All rows are made from the same 4 directions, up to rounding. Whole rows:
(in the rows, 128 means zero)
[[136 133 156 129 150 116 144 123 127 129 105 137 117 134 115]
 [ 80  98 159  99  21 145 129 128 119 157 164  91 159 162 161]
 [ 89 130 143 132 118 161 125 138 115 130 146 127 120 126 160]
 [123 139 156 127 137 125 131 125 123 140 113 122 118 151 106]
 [106 172 105 147 170 163  82 140 115 138 134 109 103 150  87]
 [131 126 133 127 130 124 133 127 129 127 124 131 128 127 128]
 [142 120  99 121 106 118 117 125 136 129 138 117 146 129 120]]

Rows cut short, each followed by the rest of it:
[212 103  52 116 117  65 124 110 163 112] -> [121 130 168 106  93]
[155 131 126 141 180 113 147 126 134 107] -> [106 160 113  98 131]
[140 127 107 133 141 125 127 129 133 117] -> [130 138 129 110 134]
[119 122 137 128 122 134 136 130 126 125] -> [133 133 128 120 148]
[107 134 153 123 114 138 124 129 120 144] -> [129 113 124 153 120]
[ 72 109 125 131  87 179 128 147 115 117] -> [176 135 132  95 216]
[ 98 140 168 127 126 145 128 130 115 144] -> [124 117 114 155 122]
[148 148  84 139 160 127 100 130 133 124] -> [126 124 124 126  94]
[128 147 122 145 177 140 123 134 124 117] -> [120 143 106 113 125]
[ 38 126 194 111  48 181 121 138  99 167] -> [162  88 129 180 161]
[136 142 148 133 159 120 133 125 126 132] -> [105 132 113 140 102]
[167 101 103 135 152 105 161 126 144  88] -> [123 175 134  61 177]
[113 159 123 155 196 158 117 141 117 114] -> [123 148  93 109 132]
[131 119 119 124 113 125 129 127 131 126] -> [135 127 137 123 136]
[187 116  73 129 146  90 129 119 151 106] -> [120 144 145  96 115]
[143 137  96 138 156 129 116 131 132 117] -> [129 136 124 112 121]
[ 94 160 129 124 108 154  80 132 114 166] -> [139  77 124 193  71]
[160  81 154 121 123  91 195 119 143  95] -> [113 179 140  70 196]
[130 134 110 119 103 124 103 124 130 146] -> [135  99 141 159  92]
[159 113 122 119 119  97 141 118 141 124] -> [117 132 143 124 119]
[180  93 109 127 139  87 168 119 150  93] -> [116 171 143  70 166]
[106  79 155 109  56 130 165 128 129 121] -> [153 139 154 103 209]
[126 139 148 126 134 124 126 124 124 141] -> [115 118 121 154 100]
[173  97  95 131 142  99 158 124 148  90] -> [126 170 142  63 172]
[ 80 145 186 124 114 155 125 132 108 156] -> [126 106 111 173 118]
[141 118 128 126 128 116 140 125 133 121] -> [123 138 132 116 136]
[158 110 117 113 100  95 135 116 142 131] -> [123 121 151 134 112]
[119 118 198 107  93 108 155 115 124 154] -> [106 113 132 172 111]
[ 98 116 132 124  95 151 129 135 121 128] -> [153 125 135 120 168]
[ 99 122 143 130 116 151 135 136 119 125] -> [143 134 124 117 167]
[134 112  95 130 117 131 128 132 134 111] -> [147 139 140  96 161]
[118  97 187 110  86 114 172 120 127 132] -> [121 137 138 130 165]
[143 114 134 128 134 114 150 125 134 115] -> [120 148 130 106 148]
[115 117 135 123 104 134 133 130 126 130] -> [139 126 135 126 149]
[151  74 108  94  29  92 142 114 148 133] -> [151 111 184 126 152]
